There are 10 hidden switches. A switch that is on adds its own fixed numbers to the row, and there is some noise. The rows also spread widely along 14 directions, which tell nothing about the answers.
(in the rows, 128 means zero)
Known rows, each followed by its switches (1 for on, 0 for off):
[104 106  72  82 150 132 171 115 132 103 128 107 120 129 114  85 187  67
  92 145 173  96 131 140  39 123 111 114 174] -> 1 0 1 0 1 0 1 0 1 1
[123 131 112  94 123 120 186 117 135 138 197 138 125  91 121  92 141 134
 148 178 131  98  87 153 137 154 119 146 123] -> 0 0 1 0 1 0 1 0 0 0
[127 131  58 125 168 166 172 193  84 135 161  88  74 136 106 137 151  92
 119 169 144 137 126 166 125 105 126 154 132] -> 1 0 0 1 0 1 1 0 1 1
[111 109 121 125 112 170 117 155 101 126 117 133 122  68 163  77 138 132
 144 178 153 105 109 170 154 134 139 107 127] -> 1 0 1 1 1 0 0 0 1 0
[137  96  76 135 112 138 149 129  87 151  94 144  95 138 167 123 159 156
 161 180 136 152  98 188 168 116  91 132 127] -> 1 0 1 0 1 0 0 0 1 1
[116  90 129 154 117 128  65 118  80 170  89 141 116  92 170 127 165 145
 147 163 156 140 107 126 180 135 165 112 111] -> 0 0 1 1 1 1 1 1 0 1
[126 131  85 120 148 131 170 164 146  94 148 106 100 142 111 102 153  84
 144 207 178 164  92 194  88 128 131 166 105] -> 1 0 1 0 1 1 1 1 1 0
[150 161 101 138 145  93 147 140 149 125  77  83  98 168 117 152 157 115
 108 189 159 214 119 156 132 112  97 161 120] -> 1 0 0 1 1 0 0 1 0 0
[140 144 131 101 131 208 141  80  88 159 118  98 111 102 166 122 122 130
  80 102 171 105 148 128 144  84 178 140 122] -> 0 0 1 0 1 0 1 1 0 1
[ 88 135 139 126 112  67  86  98 111 132 149  92 126  81 112 121 196 136
  77 178 112 105 162 101 114 146 157 128 144] -> 1 1 0 1 1 0 1 1 1 1
[110  86  77 157  88 101 115  61 117  91 123 135 108 171 164  89 148 103
 130 153 128 167 128 156  79 129 122 160 151] -> 1 1 0 0 1 1 1 0 1 1
[168 164 147 111 134 185 124 119 112 174 128 109 132 101 148  83 154  84
 105 153 138 148  82 105  96  97 118 139 110] -> 1 0 0 0 1 0 1 0 1 1
[142  79 124 173 168 139 171  83  91 128 187 121 124 134 111 132 106  96
 163 113 135 142 101 101 138 148 154 167 138] -> 0 0 1 0 0 0 1 0 0 0
[165 137  85 107 141 167 159 118  98 177 163 141  90 141 151 102 149  98
 124 135 112 136  88 112 120 112  85 144 129] -> 1 0 1 0 0 0 1 0 0 1
[128 137 115  86 111 158 123 150  93 136 131 126 103 132 129 135 154 126
  86 132 142  85 161 123  97  89 150 122  87] -> 0 0 0 0 0 0 1 1 0 0
[115 147 135 138 140 160 118 100 105 219 164 129 167  88 115  87 130 107
  99 119  77 116  64  60 117 141 101 105 172] -> 1 1 0 0 1 0 0 0 0 0
[117 120  90 128 149 129 119 165 109  88 178 142  68 179 122 121 112 102
 112 172 124 160 111 104 115 132 123 151 120] -> 1 1 0 1 0 0 1 0 0 1
[118  52 148 143 165  87  85 117  72 113  87 167 100 138 140 143 177 118
 116 172 155 146 124  67 137 145 157 112 129] -> 1 1 1 1 0 1 1 1 0 0
[114  89 102 126 137 124 148 128 105 158 132 151 126  88 147  68 165 102
 157 174 124 131  66 127 145 157  89 103 177] -> 1 0 0 1 0 0 1 0 1 1
[105 121 113 173 141 149 132 162 125 159 154  83 163  97  84 114 123 100
 157 151 136 135  74 150 114 147 132 124 129] -> 0 0 1 0 1 0 0 0 0 0
[120 105 143 163 105 113  77 122  79 163 136  94 149  87 108 157 174 146
 142 141 123  94 156 118 125 131 175 127  83] -> 1 0 1 0 1 0 0 0 0 0
[118 120 167 141 165 141 131 102 124 120 125 151 126 104 145  90  81 123
 117 148 149 147  75  83 180 159 144 123 164] -> 0 0 0 1 1 0 0 0 1 0
[107 122 100 170 108  83 192 106  91 101 127  55 125 141  79 124 167 138
 120 194  95 145 149 212  94 127  99 157 164] -> 1 0 1 1 0 0 0 0 1 0
[120 140 123  92 157 126 137 174 137  92 118 146  74 140 135 156 105 162
 120 185 184 142 126 139 189 133 156 141  91] -> 1 0 0 0 1 0 0 1 0 0
[165 139  46  92 118 114 161 137 150 191 162 108 101  96 148 123 202  90
 163 151 151 141 123 154 124 120  98 159  91] -> 1 0 0 1 0 0 1 1 0 0
[103  94  33 133 154 145 151  60 112 209  89 130 120 168 143 128 147 100
 116  63 163 155 111 119 104 107 136 125 175] -> 1 0 1 1 0 1 1 1 1 0
[178 164  99 130  82 160 140 111 112 193 160 114 106 135 160 116 150 118
 138 148  90 168  94 145 123  93  88 181  82] -> 0 1 0 0 0 0 0 1 0 1
[ 86  63  64 137 115 102 107 120 144 123 137 123 151 121 125  85 189  55
 157 153 157 134 103 139  40 151 122 122 145] -> 1 1 0 1 1 0 0 1 1 1
[144  97  76 110 159  99 140 103 168 190 122 127 130 113 141 108 197  52
 169 127 179 169  70 102  90 156 104 145 129] -> 0 0 1 1 0 1 0 1 1 1
[167 124 135  82 125 116 118 134  98 124 110 174  64 111 186 113 185 147
 116 199 136 116 123 114 164 130  93 129 106] -> 1 0 1 0 1 0 0 0 1 1
[ 87  93  75 102 124  97 151  66 159 105 156 155 118 144 141  89 124 126
 144 138 161 127 102 135 113 165 132 135 161] -> 1 0 1 0 1 0 1 0 0 1

New rows. What belongs after each?
[ 97  74 164 145 115  69  98  38  90 111  99 142 145 131 126 111 164 142
 112 153 126 126 133  89 104 143 161 119 151] -> 1 0 0 1 1 0 1 0 1 1
[ 90 113  76  79 134 116 138  87 179 185 149 142 158  89 138  70 156  96
 146 116 167 114  70 104  97 159 122 111 159] -> 1 0 0 0 1 0 1 0 1 1
[154 146 115 158 116 147 161 103 129 119 147  85 114 137 140 127 103 121
 131 149 136 180 118 160 141 111 124 184 119] -> 0 1 0 0 1 0 0 0 0 0
[136  50 121 117 127 108 105  85  81 156  73 189 108 141 178 115 189 118
 153 150 160 142  92 102 122 128 137 118 109] -> 0 0 1 1 0 1 1 1 1 1
[193 118 117 132 160 123 179  91  93 153 157 126  79 114 156 148 162 118
 146 154 143 148 122 122 175 127 127 193 104] -> 0 0 1 1 1 1 0 0 1 0
[ 88 116 137 157 132 133  77 126  93 184 148 152 144 112 118 103 126 144
 129 161 106 135  63  90 135 146 155 116 124] -> 1 1 1 0 1 1 1 0 1 0
[105  93 121 161 120 144  79 125  77  98 121 173  90 159 160 106 107 132
 103 161 112 144 122 107 141 127 142 125 140] -> 1 1 0 1 1 0 0 1 1 0
[132 161 103 104 144 111 166  94 152 163 125  75 118 108 120 151 152 135
 109 137 173 153 127 139 155 121 142 157 129] -> 0 0 0 0 1 0 1 1 0 1
[132 125  74 150 106 156 109  72 106 195 154 101 125 145 144 132 156  97
 122 100 131 149 118 123  85 101 149 166 105] -> 0 1 1 0 1 1 1 1 0 1
[117  96 111 108 122 143 187 100 108  64 129 124 124 164 116  92 132  95
 105 156 156 112 129 161  59 110 121 134 146] -> 0 0 0 0 1 0 1 0 0 0
[103  95 104  72 104 114 150  80 116 150 120 145 112  97 161 102 177 146
 136 150 170  94 132 156 127 132 161 131 114] -> 0 0 1 1 0 1 1 1 1 1
[127 164 111 119 167 154 155 124 121 231 177 123 130  97 112 122 113 141
 128 131 126 138  52  96 173 135 131 140 125] -> 0 0 1 1 1 0 1 0 1 0
[114 124  71 121 139 109 171 108 108 173  86  79 119 179  88 176 185 138
 122 163 168 176 117 187  88  88 142 163 106] -> 1 0 1 0 1 1 1 1 1 1
[130 122 133  91 176 144 180  82 122 125 163 108 131 146  93 121 135  77
  93 111 161 120 117  75  66 122 151 148 138] -> 1 0 0 0 0 0 1 0 0 1
[108  84 105  88 121 133 171  75 129  82 169 173 109 155 147 111 105 123
 133 136 168 105 123 141 105 129 168 167 104] -> 0 1 0 0 1 1 0 1 0 0
[113 110  69 138 153 145 115 148 143  64 105 156  78 196 152 100  98  78
 101 142 168 169 116 122 105 133 103 121 169] -> 1 0 0 0 1 0 0 1 0 0
[133  86 134 127 160 111 182  85  87 124 159 134 126 169  87 134 150  97
 137 164 139 147 101 115  82 127 155 170 106] -> 1 0 0 1 0 1 1 1 0 0
[135  76 105 169 159  90 114 121  79 129  84 117 101 156 120 168 190 109
 135 173 157 175 127 123 131 124 142 141 133] -> 1 0 0 0 1 1 1 1 1 1
[178 128 136 140 184 142 164 156  70 109 172  87  69 139 111 161 163  82
 105 181 140 166 132 106 129 104 141 187 100] -> 0 1 0 1 0 0 1 1 1 1
[148 117 116 121  91 113 124  69 134 149 161  88 139  90 143 130 190 100
 143 136 156 127 160 135  79 113 174 186  65] -> 1 1 0 1 1 0 0 1 1 0
[155 104 136 116 168 143 170 128 132  78 139 127 106 115 135  89 151  67
 129 178 190 144  93 131 105 136 134 150 130] -> 0 0 1 0 1 0 1 1 1 0
[160 125 129  80 148 159 166 122 107  89 124 125  70 152 154 138 144 110
  88 152 170 131 146 120 115  96 134 164  95] -> 0 1 1 0 0 0 0 1 0 1
[112  24 121 137  92  94  98  68  89 102  70 147 140 109 176 120 197 120
 146 138 167 104 157 128  99 130 142 107 138] -> 0 1 0 0 1 0 0 0 1 1
[144 125 133 132 159 134 159 134 136 136 159  86 132 100 110 140 138 106
 148 168 176 157  93 133 137 132 156 165  92] -> 0 1 1 0 1 0 1 0 0 0
[141  82 152 158 121 109 116  98  66  92 155 121  97  68 158 109 177 118
 132 184 116 122 150 122 166 149 149 145 146] -> 1 1 0 0 0 0 1 1 1 1
[132  84 125 168 106 115 137  79  61 137 121 140 109 140 149 121 156 143
 132 160  90 146 111 135 138 126 106 144 147] -> 0 1 1 0 0 0 0 1 1 1
[121  95 115 151 180 150 129 126 122 176 102 100 154 109 106 144 144  93
 150 114 184 149  88 104 119 131 157 122 128] -> 1 0 1 0 1 0 0 0 1 0
[151 108  56 138 143  75 176 118 113 128 159 110  79 153 109 169 184 108
 126 137 120 130 159 136 119 136  91 159 140] -> 0 0 1 0 0 0 0 1 0 0
[115 119 110  61 108 148 170 122 154 120 161 172 110 107 168  73 108 142
 151 166 161 113  80 153 144 140 123 137 105] -> 0 1 1 0 0 0 1 0 0 0
[ 91  88  84 194 141  98 135 109  97 155 157 130 138 148  96 126 119 126
 151 135  96 147  89 124 135 157 114 132 172] -> 0 0 0 1 1 0 0 0 1 0
[125 102 121 165 162 108  83 137  92 135 102  87 106  83 135 139 180 104
 117 146 153 138 151  92 155 146 151 113 155] -> 1 0 1 1 0 0 1 0 1 1
[ 76  78 106 106 123  74 109 148 144 108 115 187 125 132 127  79 151 123
 146 185 142 123  68 114 123 181 100  80 158] -> 0 0 0 0 0 0 1 1 0 1
[ 97 119 150 167 147 166  71 126 111 158  96  97 143  90 144 110 106 114
 115 111 155 156  95  91 148 141 173 114 150] -> 0 1 1 0 0 1 0 0 1 1
[130 107 103  96 132  96 153 111 103 134 157 114 103 170  99 149 204  98
 114 165 146 131 132 127  37 104 150 177  70] -> 0 1 1 1 0 1 1 1 1 1
[138 139 167 177 112  91 103  68  83 161 153  91 138  96 106 143 165 152
 117 162  91 137 138 106 143 137 159 152 117] -> 1 0 1 0 1 0 1 1 0 0
[115 103  92 126 121  99 139 124 127  72 122 112  89 167 133 143 148 135
 129 183 178 159 151 172 104 115 157 168  88] -> 1 1 1 1 1 0 1 0 1 0
[105  92  53 118 110  90 138 111 148 128 146 161 103 161 141 107 156 110
 145 142 134 139 106 145  88 148 102 145 128] -> 0 1 1 0 0 1 0 1 1 0
[163 112  91 112 115 128 141  85 125 154  89 131  95 144 184 122 164 111
 156 147 174 184 116 150 130 104 132 169  93] -> 1 0 0 1 0 1 1 0 1 1
[144 143  88  93 131 211 206 123  80 199 203 138 113 100 137  90 127 123
 133 143  96  97  78 155 125 104 110 162 120] -> 1 1 1 0 0 1 0 0 1 0
[138 169  87  82  95 105  99 106 194 156 172 139  98 128 166 115 134 118
 122 105 147 145 130  90 111 128 138 164  75] -> 0 1 0 0 0 0 1 0 1 0
[111  79  91 122 122 109  91 143  82 116 151 194  81 130 157 112 162 136
 119 174 110  94 124 100 143 149 107 101 138] -> 1 1 1 0 1 0 1 0 0 0
[103 139  86  79 118  27 124 139 195 157 123 113 130  95 108 144 217 134
 121 187 157 131 126 128 116 161 100 121 117] -> 1 1 0 0 1 0 0 1 0 0
[161 104 158 127 138 158 165  99  57 146 189 101 128 128  98 158 166 108
 132 152 126 104 121 119  75  99 168 190  58] -> 0 1 1 0 1 1 0 0 0 1
[125 114 112 109 138 136 130 188 124 104 134 142  89 104 151 113 145 107
 131 188 157 130 110 142 154 141 119 128 114] -> 0 1 0 0 0 1 0 1 0 0
[105 170 147  56 133 157 160 127 151 169  90 118 148 115 114  89 139 130
  93 160 158 135  72 131  94 111 124 116 124] -> 1 0 0 0 0 0 0 1 1 1
[114  67 110  87 150 152 174 124 105 130 114 162 130 135 132  84 157  89
 138 148 161 106  74 124  77 131 106 108 144] -> 0 0 1 1 0 0 0 0 1 1
[125 159 133  92 101 146 139 104 117 195 137 119 140 126 116 111 147 142
 126 146 119 134  93 133  96 104 140 151  78] -> 1 0 0 1 0 0 0 1 1 1
[134 149  75  88 136 139 175 120 158 151 136 104 119 151 123  91 169  63
 100 150 150 166  96 131  48 105  95 154 132] -> 1 1 0 1 0 0 1 1 1 0
[107 154 138 117 154 132 156 159 149 134  82  88 141 133  94 114 125 122
 118 181 162 176  76 147 115 130 115 121 134] -> 1 0 1 1 0 0 0 0 0 0
[141 102 106 187 147 167 105 154  51 134 122  91  91 104 142 140 145 101
 126 146 130 147 144 130 171 115 143 124 155] -> 1 0 0 0 0 0 1 1 0 1
[157 121 115 104 133 162 131 161 119  95 103 136  70 106 191  95 149 100
 127 170 171 137 120 147 157 125 112 133 121] -> 0 0 1 0 0 0 0 1 1 1
[142  82 107 143 144 144 159  88 103 109 173 122 112 147 127 122 144  79
 144 130 158 147 119 121  80 119 163 178 104] -> 1 1 1 0 0 0 1 1 1 0
[ 88 138 137  62 104 153 145  71 153 105  68 101 131 115 154  95 124 142
  77 118 208 112 152 155  98 104 179 117 132] -> 0 0 1 0 0 0 1 1 0 1
[118 134  61  86  67  77 124  88 173 136 179 183  91 157 170  96 143 147
 158 163 136 136 115 157 122 147 127 171  76] -> 0 0 0 1 1 1 1 1 0 0
[136 128 127 143 110 167 103 115 103 216 166 112 147  50 154  90 150 116
 158 132 104 126  78 110 147 142 130 134 117] -> 1 1 1 0 0 0 0 0 1 1
[ 67 128  90 119 149 126 106 124 162 105 119  80 115 100 125 135 113 127
 108 120 211 133 157 139 148 141 208 128 147] -> 1 0 0 0 1 0 1 1 1 1
[102 121 109 178  94 120  88  95  79 180 123 124 128 168 123 133 134 156
 131 139  77 167 100 125 112 117 131 149 115] -> 1 1 1 0 0 1 0 0 1 1
[121  75  87 118 174 117 177 132 117 125 157 140 102 104 130 127 153 104
 138 134 153 108 114 110 146 159 113 129 165] -> 0 1 1 0 0 0 0 0 1 0
[ 90 114  59 133 169 157 185 122 119 100 195  92 103 167  92 121 105  83
 120 145 156 147 114 156  88 124 158 179 148] -> 1 1 0 1 1 1 1 0 0 1
[108 124 150 124 109  89  97  92 156 111 112  96 147  99 127 135 148 135
 143 148 181 132 152 135 110 138 197 156  82] -> 1 0 0 0 1 1 0 0 1 0
[ 85 101 116 140 103 124  93 101 121  70 102 142 102 171 149  84 111 131
 122 175 163 164 115 159 102 132 164 136 125] -> 1 0 1 1 1 0 1 1 1 1
[108 120 166 132 131  88 118  58 118  82 125 134 111 147 127 113 121 149
  94 169 146 146 135 107 126 144 180 152 129] -> 1 0 1 1 1 0 1 1 1 0
[115 170 142  82 128 142 181 115 138 122 139 129 122 135 117  93 110 149
 102 192 146 141  86 158 133 116 132 147 117] -> 1 0 0 0 1 0 1 1 0 0
[143 191 115  77 133 188 140 114 134 159 172 100 101 123 137 110 117 112
  78 115 151 112 122 108 102  97 144 155  99] -> 0 0 1 0 1 0 1 0 0 1
[131 103 100 102 147 159 134 102 132 187 131 124 144 111 144  93 160  62
 143 101 174 135  85  94  77 122 144 131 121] -> 0 0 0 1 0 1 1 0 1 1
[144  96 121 137 120 133 198  91 100 171  92  81 162 115 111 134 168 120
 170 152 155 158 108 183 104  99 136 158 104] -> 1 0 0 1 0 0 0 0 1 0
[135 112  84 102 151 111 137 142 153 112 133 144  71  77 184  99 152 106
 139 158 180 138 120 127 198 167 113 125 164] -> 0 0 0 0 0 0 1 1 1 1
[133  92  73 168 107 141 171  85  74 156 129 114 122 156 136 114 152 102
 126 129  96 150 115 158  95 103  92 151 160] -> 0 1 0 1 0 0 0 1 1 0
[128  92  66  96 135 161 184 122 126 102 200  93 115 126 118 121 161  70
 146 137 186  98 135 166  52 112 154 173  89] -> 0 1 1 0 1 0 1 0 0 1
[129 126 119 116 143  61 171 134 131 119  79 139 111 166 102 121 181 127
 110 210 121 173  90 139 114 139  58 124 157] -> 1 0 0 0 0 0 0 1 1 0
[ 99 109 164 129 187 147 149 143 114 131 136  75 151  70  87 121 142 101
 129 167 177 136  85 113 126 145 177 128 139] -> 1 1 1 0 0 0 1 0 1 1
[115 114  80 147 130 145 132 115 134 172 123 168 116 165 157  86  96 127
 168 153 147 191  34 148 145 136 119 146 124] -> 0 0 1 1 1 1 1 0 1 0
[174 131 116 153  98 123 147  39 145 181 144 118 149 118 163  84 154  86
 166 131 118 185  69 129 113 135  90 174 132] -> 0 0 0 0 1 0 0 1 0 1
[125  70 117 138 171 148 162 142  56 138 126 123 111 108 119 152 159 129
 144 165 164 109 109 137 156 123 150 122 130] -> 0 0 1 0 1 0 1 0 1 1
